Each cloud of rows lies close to a flat space through zero, with a little noise off it, and is much wider in some directions of that space than in others. After each cloud: how many dimensions does that space have?
In the rows, 128 means zero.

[[129 132 130 155 127 110 135 113 134 139 123 126 133 137 167 136 135 115]
 [113 142 137 120 164 123 124 142 122 117 104 137 128 132 133 137 143 162]
 [140 101 102 111 106 147 149 119 119 107 101 115 121 139  96 115 119 100]
 [ 95 168 166 151 188 106 107 148 147 141 136 139 134 115 179 150 160 178]
 [109 125 127 134 165  97 163 114 133 128 113 140 115 140 179 134 145 136]
 [143 135 129 152 113 111 129 121 141 152 147 118 130 121 160 138 121 100]
 [153 122 108 107 119 123 149 137 128 136 129 110 110 120 117 131 103 103]
 [104 148 156 150 154 118 103 128 121 122 112 150 148 141 150 137 155 172]
 [123 130 127 125 152 107 154 129 143 145 146 128 112 117 164 134 127 124]
 [111 169 169 148 154 120  79 147 125 137 134 148 149 123 141 143 147 183]
 [116 128 141 144 120 142 102 120 122 118 121 139 147 137 119 121 145 143]
 [175  94  86 120  73 116 173 106 125 142 136 106 109 133 126 120  84  49]
 [163 148 125 108 120 112 133 159 141 172 185 110 106  92 129 141  85 107]
 [161 115 108 142  86 105 154 107 136 158 158 112 119 127 156 128 100  67]
 [165 141 120 118 117  89 154 139 146 187 205 118  99  94 162 139  79  92]
 [125 147 151 121 112 176  57 154 101  98  95 131 162 132  50 127 136 171]
 [147 112 107 117 117 106 174 119 139 151 159 119 102 119 150 125 102  86]
 [ 91 166 165 149 185 146  78 156 134 103  78 129 153 129 131 151 179 191]
 [ 93 146 155 157 165 128 106 126 135 116 104 138 146 137 156 136 172 164]
 [109 126 133 136 137 161  98 131 113  81  56 125 153 153  95 128 163 154]
 [145 114 115 121  95 150 121 127 120 119 117 113 131 132  91 121 116 104]
 [ 96 149 162 137 140 176  56 148 112  88  86 139 166 136  74 126 167 191]]
 -> 6

[[144 129  71 104 153 124 122 126 103 120 121 119 139 137 134 136 140 197]
 [136 121 117 147 111 131 159 124 128 143 158  69  96 123 102 123 151 139]
 [124  87 120 106 134 119 138 100 105 118 115  94  92 140 111  92 123  91]
 [147 143 146 141  78 131 115 156 127 168 155 126 131 122 132 142 141 146]
 [141 131 132 102 117  99 112 105 101 122 127 123 147 128 120 129 120 117]
 [134 153 153 105 126 127 118 142 103 129 139 128 145 143 135 140 155 144]
 [170 147  85  95 166 127 164 112 140  62 115 202 160 155 100 118 124 172]
 [123 127 125 120 151 158 149 130 138  83 124 175 110 114 129 118 144  92]
 [106 145 116 119 114 100 130 126 139 139 157 110 119 105 110 122 121 125]
 [ 94 109 137 132 118 128  91 122 100 167 122  89 132 105 153 126 104 113]
 [132 141  88 144 123 143 177 106 167 154 144 115 115 109 106 119 154 123]
 [135 158 159 125 105 146 124 158 141 117 158 154 137 123 135 142 146 141]
 [169 140 133 134 104 109 122 139 118 104 148 137 121 123 116 158 156 129]
 [149 144 128 116 109 124 117 142 133 120 140 147 121 119 135 147 157 123]
 [ 79 113 121 141 200 106 137 119  91 152  76 120 135 153 118 110  97 116]
 [146 122  91  96 130 113 105 122  96 106 122 158 140 117 128 127 111 153]
 [116 119 145 141 150 137 119 139 110 133 105 131 128 137 143 134 129 114]
 [114 128 131 141 113 117 141 101 175 159 129  77 121 130 127 124 133 103]
 [129 144 125 107 124 119 114 142 108 123 143 136 128 121 130 136 144 141]
 [117 107 145 161 102 102 105 147 131 166 126  97 114 135 128 132  96 130]
 [124 145  80  89 152 131 130 118 105 125 126 153 141 114 129 122 142 151]
 [163 135 173 157 121 121 116 138 108 132 128  73 154 170 132 164 143 172]]
 -> 12

[[131 113 135 150 136 119 111 133 110 125 119 140 142 126 121 132 124 130]
 [128 124 131 175 142 122  97 125 102 121 117 145 129 115 121 129 140 138]
 [135 122 126 139 136 122 118 127 120 130 119 135 135 126 120 129 123 124]
 [102 155 135  92 102 163 188 132 170 129 160 100 123 141 154 122 152 142]
 [107 117 139 151 132 123 107 143 123 124 142 140 131 135 145 142 134 153]
 [122 126 134 132 129 126 120 132 132 127 137 130 126 133 139 135 129 141]
 [113 117 143 136 127 132 136 147 135 125 145 131 142 134 142 139 134 146]
 [133 113 125 153 145  99  76 119 101 124 114 150 116 125 125 140 113 125]
 [118 170 121  64  96 171 209 122 175 135 152  87 115 134 144 111 149 120]
 [141 151 108  99 127 122 131  96 136 130 120 115  97 122 121 117 122 103]
 [137 147 103  70 121 116 130 101 154 134 131 116  90 141 138 127 106 104]
 [131 119 132 176 147 121  94 131  98 124 112 145 135 113 113 129 135 134]
 [131 159 108  68 110 135 158  95 156 130 135 103  89 134 138 119 125 107]
 [136 157 103  60 113 129 156  99 160 134 131 102  86 134 135 118 117  98]
 [140 138 112 127 132 117 107 106 118 127 114 128 106 118 121 126 121 116]
 [123 140 130 137 128 135 127 125 123 126 124 129 121 119 125 123 140 133]
 [138 121 132 153 136 129 118 130 107 127 110 139 143 116 109 122 133 123]
 [100 110 149 159 138 123 103 155 129 124 149 143 142 141 155 151 138 168]
 [115 119 137 105 118 137 147 145 151 131 151 120 140 148 142 137 122 139]
 [107 116 137 120 132 112 111 141 145 131 153 139 117 152 158 154 116 153]
 [117 150 126 112 118 143 147 115 143 124 139 114 109 125 139 123 143 126]
 [118 112 143 150 133 128 123 151 121 130 137 137 153 133 131 136 133 148]]
 -> 4

[[139 131 102 137 142 100 114 137 126 113 118 126 133 136 142 137 114 145]
 [ 87 173 130 148 109 154 180 148 126 138 169  80 108 122 103 143 143  94]
 [110 102 129 127 130 137 137 107 114 132 145 155 127 127 128 126 135 138]
 [133 130 104 149 119 118 126 143 136 175 125 123 153 121 138 135 145 111]
 [147 121  86 128 135 120 126 132 116 134 148 138 125 146 139 106 132 115]
 [ 91 116 133 134  90 158 141 117 145 145 154 132 124 141 118 126 127 116]
 [141 132 108 158 116 127 156 152 110 103 125 110 144 163 150 123 125 107]
 [113 110 163 131 105 177 148 120 109 106 145 131 152 120 116 132 106 132]
 [106 140 159 135 101 153 138 126 140 140 149 125 141 119 111 131 118 133]
 [105 103 103 120 126 141 138 120 139 168 121 129  83 139 129 123 174  94]
 [146 138 140 147 124 159 119 145 129 110 134 108 124 119 118 119 117 143]
 [133 121 164 104 108 130 114  86 154  97  96 138 150 119 117 126 122 120]
 [124 139 101 138 132 118 114 152 131  88 140 109  93 153 137 139 111 133]
 [105 125 129 119 121 124 139  98 136 160 131 133 114 149 127 143 128 116]
 [111 124 140 122 132 128 119 105 136 128 124 129 119 107 117 151 136 131]
 [140 148 159 117 141 118 121 119 141 131 103 125 122 116 117 119 133 145]
 [151 147 140 151 119 182 120 155 116 130 186 104 101 115 115 124 136 105]
 [132 129 157 116 134 107  90 137 145 123 126 151 111 132 136 128 115 162]
 [164 138 142 146 124 157 108 159 118 106 149 119 136 128 128 110  95 155]
 [154 111 135 171 117 201  99 161 102 106 194 122 106 127 130 130 109 143]
 [125 141 141 171 108 123 133 136 134 109 132 117 149 142 140 148 119 135]
 [152 121 131 128 123 102 135 114 127 111  78 137 194 135 142 118 106 143]]
 -> 13

[[140 119 157 133 112 146 162 119 127  79 101  85 154  78 163 135  95 168]
 [143 174 106  93 112 201 164  99 156 150 144 144 132 109 160 109 141 144]
 [ 95 117 148 168 193  74 149 174 105 136 138 149 136 215  83 124 151 110]
 [165 117 168 145 118  92 107 177 142 128  96  86 156  91 154 156 136 133]
 [124  98  99 170 157 101 110 172 135 141 163 126 101 186 125 125 147 100]
 [ 82  92 148 102 170 146 132 175  97 132 116 161  94 137 126 147 119 115]
 [125 100 132 140 157  77 131 162 113 113 126 108 132 143 118 146 135 123]
 [118  92 202  72 137 108 128 161 117 160 182 123 164 210 149 164 197 123]
 [108 180 129 130 107  83 132 176 123 135 203 101 116 158 124 154 196  83]
 [142 127 128 140 128 111 162 133 149 117 145 125 165 115 132 132 144 160]
 [183 121  97  92 134 130  99 104 156 168 105 132 136 115 140 128 129 121]
 [118 184 130  95  85 185 120 119 139 151 114 146 102  88 142 117 145 145]
 [100 106 144 132 148 171 119 166 121 118 108 153  85 130 138 158  91 101]
 [ 92 141 123 155 144 105 145 152  98 101 141 117 107 145 108 128 124 105]
 [ 78 127 217 103 132 164 147 170 113  99 109 128  93 209 149 200 131 129]
 [120 140  92 104 142 140 143 160 146 167 162 154 106 139 138 123 181 136]
 [112  95 165  88 110 222 123 117 131 137 147 162 125 121 169 142  98 120]
 [130 127 114 170 136 115 124 138 126 130 116 121 127 123 118  96 124 132]
 [117 146 111 178 102  75 102 131 113  71  71 106  97  55  87 147  87 139]
 [133 141 133  98 110 101 100 109 127 131 127 127 124 134 111 158 137 112]
 [129 111 129 136 162  81 128 145 112 136 141 121 147 154 110 124 138 101]
 [118 117 121 141 144 111 111 126 122 132 107 157 119 128  94 123 113 125]]
 -> 12

[[114 137 118  90 130 147 148 104 127 164 131 108 102  81 148 137 130 119]
 [152 178 182 109 115 117 146 135 126 137 116  59  68 138 131 115 102 161]
 [148  99 113 159 117 112 127 139 123 139 133 138 133 139 139 135 118 120]
 [116 144 108 128 171 135 125 141  98  96 136 120 157 101 144 113 138  92]
 [123 120  93 179 157 141  70 179 104  57 120 146 154 151 113 131 143 118]
 [ 82 201 118  36 111 171 189  65 146 166 135  99 131  90 144  91 134  95]
 [104 174 161  68 112 158 160  88 145 184 121  92  66  79 127 142 101 152]
 [108 168 140 125 147 140 146 135 110 121 122 125 158 116 134  96 100 113]
 [133  54 111 167  96 129  75 131 161 140 126 185  94 145  94 197 141 169]
 [124 118 132  76 133 152 159 105 104 182 100 117 136  71 160 121 123 100]
 [173  89 147 155 128  95  97 160 116 121 117 115 113 163 123 140 144 189]
 [109 161  96 160 151 112 161 134 120 104 176 138 184 124 149  90 106  70]
 [162 119 196 119 116  96 125 124 147 128 110 114  98 162 105 135 137 179]
 [132 156 145 130 163 122  98 153 117  85 133  86  95 129 117 134 148 178]
 [141 170 144 115 127 119 123 145 124 112 124  82 116 160 123 100 140 185]
 [110 165 134 119  84 126 154  93 176 143 154 127 101 150 111 128 114 140]
 [ 86 195 148  69 135 191 151 107 113 142  95  96 105  73 132 114  95  87]
 [179 114 155 126 116  64 132 125 151 122 153  87  94 178 127 127 171 195]
 [ 98 116 109 103 112 151 134  86 160 137 138 163 122 109 115 152 147  92]
 [136 136  93 181 145  95 144 154 106 118 166 132 183 142 154  95 105 113]
 [145 110 135 172 121 105 106 149 138  97 132 151 142 177 109 128 130 146]
 [125 103 141  76 160 148 124 114 110 142 101 118 113  69 140 148 152 120]]
 -> 9

[[137 124 155 137 117 128 119 147 138 131 107 135 122 129  89 120 115 151]
 [128 104 109 125 149 118 148 130 126 125 146 107 127 153 126 128 119 116]
 [132  99 157 131  89 140 119 136 164 130 130 179 117 121 106 147 122 184]
 [132 167 128 147 152 125 117 128 106 144 107  93 132 115 131 115 123  91]
 [117 110 101 106 128 127 139 117 128 111 154 135 132 139 157 136 141 128]
 [103 138 116  76 118 115 133 129 102  50 108 140 159 141 157  85 187 121]
 [130 141 120 127 144 124 131 130 115 128 124 109 133 133 128 117 130 108]
 [119 108 133 107  87 136 118 123 149 106 139 183 134 126 152 143 152 170]
 [130  62 128 127 102 134 143 127 171 139 167 166 109 148 117 169 105 181]
 [125 102 117 126 122 136 137 119 142 144 158 140 119 127 142 154 121 139]
 [110 125 117  98 120 126 133 122 117  94 131 144 141 127 144 113 158 127]
 [124 168 126 120 136 124 119 128 100 106 105 110 149 126 146 102 151 102]
 [119 182 115 124 157 122 123 121  83 116 100  87 148 114 147  88 150  73]
 [111 137 133  98  98 128 112 126 126  86 112 166 144 114 145 112 169 149]
 [128  93 140 130 109 131 135 135 151 137 134 153 113 126 100 137 113 159]
 [121 104 113 125 141 127 149 122 128 138 144 119 119 123 117 122 119 123]
 [126 114 133 127 122 131 133 128 134 131 130 135 122 122 116 125 125 142]
 [126 160 135 124 134 120 118 137 108 101  97 115 143 129 123  97 147 111]
 [137 147 133 141 138 127 121 130 121 144 117 114 127 115 126 126 121 115]
 [125 177 116 112 158 109 126 137  84  87  93  80 155 142 140  78 157  75]
 [141 139 131 144 149 116 126 143 123 127 122  97 133 157 126 131 114 109]
 [136 162 141 140 147 121 120 142 107 122  90  99 135 125 106  95 127 102]]
 -> 5

[[147 162 190 125 100  38 143  95  72 130  98  91 173 144 127 141 160 100]
 [143 170 124 115 100  75 123 163 107 124 100  55 127  32 154 195 120 140]
 [ 74 149  60  83 158 140 182 157 100  93 128 183 116 148 114 132  90 181]
 [137 134 174 112 203 164 189 193 105 142  97 196 127 150 145 161 174 220]
 [107 185 127  96 122 193 163 137 132 119 152 148 120 154 154 118 128 145]
 [125 128 113 141 143 104 153 151  86  94 124 131 107 202 144 124 125 167]
 [146 133 230 164 123 157 136  90  90 167 117 121 120 161 155 130 159 133]
 [112 105  84 128  84 110 155 130 170 126 128 164 154 169 116  74 141  99]
 [111 156 161 176  83 148 207 131  77 158  87 149 174 175 147 131 201 137]
 [154 137 113 102 198 140 123 217 111  89 124 141 126 127 128 165  93 153]
 [131  75  58  93 197  75 115 168 115  77 167 111  64 188  99 177  99 134]
 [136 127 174 142 107 178 115  95 122 159 109 126 136 139 140 106 131 118]
 [157  87 120  83 163  97  79 119 131 129 131  91 131 128  81 171 121  73]
 [126 116 115 139 145 125 130 139 110 115 125 136 121 151 125 126 117 143]
 [118  98  83 137  69 128  83 113 180 119 157 111 108 106 126  74  47  66]
 [147  92 109 154 133  98 122 149 135 121 117 129 137 156 123 121 151 126]
 [ 92 117  77 101  82 121 150 106 145 135 125 114  89 133 140 128 124 153]
 [148  68  89 131 182  58 109 174 123  93 149 119  97 154  96 164 107 116]
 [105 144  74  45 214 165 154 187  95  76 158 148  60 180 126 180  75 190]
 [153 171 181 123 114 139 130 136 168 150 143 133 178  76 131 128 166  80]
 [142 132 151 116 129 101 148 154 116 137 116 111 123 123 139 169 149 136]
 [146 148 121 127 126 119 122 185 118 122 101  96 130  67 148 169 113 148]]
 -> 12

[[113 130 125 108 141 110 137 123 128 126 126 114 123 136 130 129 137 140]
 [117 128 131  92 129 112 140 124 117 124 153 108 127 114 130 160 152 142]
 [166 128 144 151 122 145 134 146 140 116 135 115 138 124 112 149 121 134]
 [ 99 114 112 116 128 114 102 120 136 141 108 147 129 145 138 100 129 118]
 [117 115 128 114 118 117 109 123 138 130 131 126 141 129 130 136 137 129]
 [ 99 122 114 126 127 114 104 110 137 140 109 147 135 141 143  99 122 124]
 [115 127 122 123 133 120 123 124 131 133 120 133 130 136 131 118 128 129]
 [145 118 130 150 101 158 107 134 118 133 139 160 131 107 128 127 119  98]
 [182 144 143 175 119 172 149 150 113 117 142 131 121 106 114 139 108 116]
 [116 124 125 119 112 124 113 111 124 132 142 134 140 114 139 139 135 127]
 [129 144 131 133 128 135 140 118 118 124 138 121 129 115 132 137 127 136]
 [101  90 124  84 119  93  95 132 155 134 128 124 141 143 124 141 158 131]
 [155 153 134 164 137 150 150 130 118 122 123 128 121 124 126 119 106 129]
 [147 125 130 149 126 145 127 143 128 127 121 142 121 130 122 116 117 115]
 [114 109 115 126 119 132 103 133 125 143 117 164 118 132 132  99 126  99]
 [128 129 133 113 139 114 142 131 135 122 132 105 129 133 122 143 138 147]
 [113 123 120 127 132 117 116 122 140 133 110 135 132 145 132 108 124 129]
 [142 140 138 127 139 128 154 135 124 119 136 106 123 127 121 144 131 143]
 [210 109 147 191  90 197 116 179 124 118 146 160 122 101  98 141 105  83]
 [195 170 155 182 142 161 180 141 133  99 135  83 134 120 105 158 102 157]
 [188 137 140 189 126 174 141 160 131 118 119 136 121 127 107 118  95 113]
 [160 105 136 151  94 160 102 147 128 128 144 153 134 107 118 141 125  97]]
 -> 5

[[ 96 104 128 175 113 103 159 143 143 100 160  88  34 112 136  96 106 137]
 [114 163 125 104 151 143  93 143 151  91 141 134 129 106 148 143 117 115]
 [151  90 145 100 132 130 117 153 158 156 145 114 141 113 127 100 117 141]
 [142  80 150 136 151 169 138 135 128 159 120 128 142 129 160 141 106 142]
 [106  93  87 129 144 139 127 123 121 126 127 147 136 157 153 108 157 123]
 [141  94 128 144 104 155 146 117 113 152 167 121 171 100 149 127  79 141]
 [168 168 132 176 109  96 106 131 140 167 102  73 115 134 128 119 130 122]
 [139  95 137 142 105 164 151 143 106 154 135 104 148 114 144  82 116 111]
 [161 172 119 218 150  90  92 219 144 117  69 130 151 158 107  77  97  94]
 [142 133  98  65  97 161  48 112 160 178 133 161 187 112 150 146 135 138]
 [119 122 125 127 160 147 104 153 167  96 110 177 122 103 125 179 121  98]
 [110 110 130 148 160 125 139 165 154  87 118 122 116 135 133 127 148 133]
 [111 131 147 122 114 134 181 107 123 103 148 116  85 157 122 115 122 130]
 [135 155 125 119  83 147 158 103 132 103 134 142 108 183 100 107 154 115]
 [115  89  88  81 171 117  64 148 166 139 125 125 185 111 183 149 151 117]
 [127 102 163  97  95 124 185 119  97 162 123  89 133 119 151 131 102 128]
 [105 164  96 153 134  97  66 123 174 130 125 159 123 127  96 132 110 108]
 [ 97 108 184 107 115 139 148 134 101 106 121 118 136 111  90 144 124 138]
 [126  70 121 182 149 129 154 146 122 156 120 106 137 159 158  87 102 118]
 [ 91 103  84 203 160 119 183 149 100  97 133 150 154 169 102  43 156 120]
 [155 154 154 127 117 190  93 124 148 146 111 165 105  94 127 175  97 109]
 [131 124 122 113 118 168 121 129 145 149 126 114 144 119 175 140 152 154]]
 -> 16

[[ 90  82 137  48 171 111  98 163  64 112 119 137 115 104 166 150 112 119]
 [145 160 137 197  83 147 148 111 200 126 143 114 113 154  80 118 120 132]
 [118 110 136  99 140 126 115 142 121 114 123 126 115 124 139 135 115 121]
 [107 132 125 142 122 123 135 153 132 125 145 137 119 131 107 141 115 143]
 [152 146 139 166 101 144 134 103 177 128 130 114 119 143 108 116 128 120]
 [126 142 134 161 105 140 133 125 169 123 137 120 118 145 103 125 119 130]
 [103 119 141 118 127 130 120 151 138 108 138 130 101 132 118 141 102 133]
 [139 150 117 173 105 132 146 124 155 138 141 131 130 137  98 127 131 144]
 [ 99 123 128 132 121 121 126 162 130 122 146 134 110 132 107 142 106 142]
 [124 111 144 101 143 131 112 128 123 116 116 119 118 122 146 128 122 110]
 [147 101 139  62 161 128  98 100  87 124  94 113 140 108 190 115 143  93]
 [124 127 134 130 127 130 126 130 141 120 129 123 121 130 121 129 119 126]
 [160 128 138 123 127 142 117  95 141 126 109 112 133 127 150 107 144 104]
 [ 95 112 137 105 136 124 118 158 123 112 136 130 109 125 125 141 103 130]
 [ 89 129 110 148 122 112 145 178 117 133 154 155 122 129  92 152 114 164]
 [154 142 124 146 120 135 130 100 144 135 121 118 139 132 134 112 141 118]
 [115 116 130 105 139 125 120 141 113 119 125 131 123 123 136 134 121 128]
 [101 120 114 108 141 114 130 160  93 130 139 143 131 118 125 146 123 143]
 [112 100 150  91 138 132 107 141 130 102 125 118  99 130 138 136 105 112]
 [126 148 118 165 112 126 148 135 143 134 145 133 131 136 100 130 125 147]
 [127 131 121 130 129 124 132 133 127 128 130 128 128 129 128 131 131 128]
 [171 180 135 221  72 156 153  84 220 134 137 105 127 158  83  98 142 128]]
 -> 3

[[156 136 143  86 218 144 118 122 132 149 192 149 173 169  81  87 178 168]
 [117 149 105 144 109 116 135 150 116 127 129 129 157 127 154 116 113 124]
 [144 144 109  80 157 143 121 170  92 125 161 125 136 124  97 137 174 145]
 [145  96 129 131 105 126 148 116 132 115 120 118  93 107 132 168 113 134]
 [126 143 106 109 103 130 136 158 122 108 110 111 130 141 107 158 163 119]
 [138 114 157 117 121 132 133 112 136 118 118 133 108 126 119 144 129 114]
 [109 134 161 109 103 135 109 115 133 104  94 124 120 129 129 143 127  98]
 [115 125 166 122 112 130 128 113 115 114 123 124 145 121 147 138 110 115]
 [116 155 111 133 127 121 130 167  93 145 164 133 184 106 153  92 113 126]
 [148 122 110 134 151 126 143 140 128 148 156 134 131 129 113 114 140 144]
 [116 144 147 145 128 121 119 111 137 125 111 148 135 149 151 105 113 111]
 [130 125 115 121 128 126 135 130 139 129 148 117 168 129 122 125 127 148]
 [100 160 123 120 101 131 122 175  89 128 119 115 149 113 133 125 142  96]
 [174 108 123 111 201 140 134 118 137 150 169 146  99 150  82 119 169 166]
 [148  82 140 142  99 131 156 105 131 113  95 112  49 114 123 192 124 123]
 [106 152 131 110 102 125 113 141 134 116 124 124 178 120 135 114 118 111]
 [132 110 107 157 113 127 145 137 128 141 104 114  74 119 117 148 138 117]
 [133  93 118 137  50 124 152 124 143  93  67  98  54  98 127 208 115 103]
 [125 135 109 124 104 118 133 139 113 111 139 124 157 108 160 138  98 141]
 [124 180  77 110 136 120 130 203  70 136 184 133 207 113 149  96 135 144]
 [155 109  82 144 118 119 161 138 125 119 131 118  98 127 133 166 128 159]
 [134 102 156 128 119 130 141 103 145 125 127 123 125 121 122 141 118 125]]
 -> 9
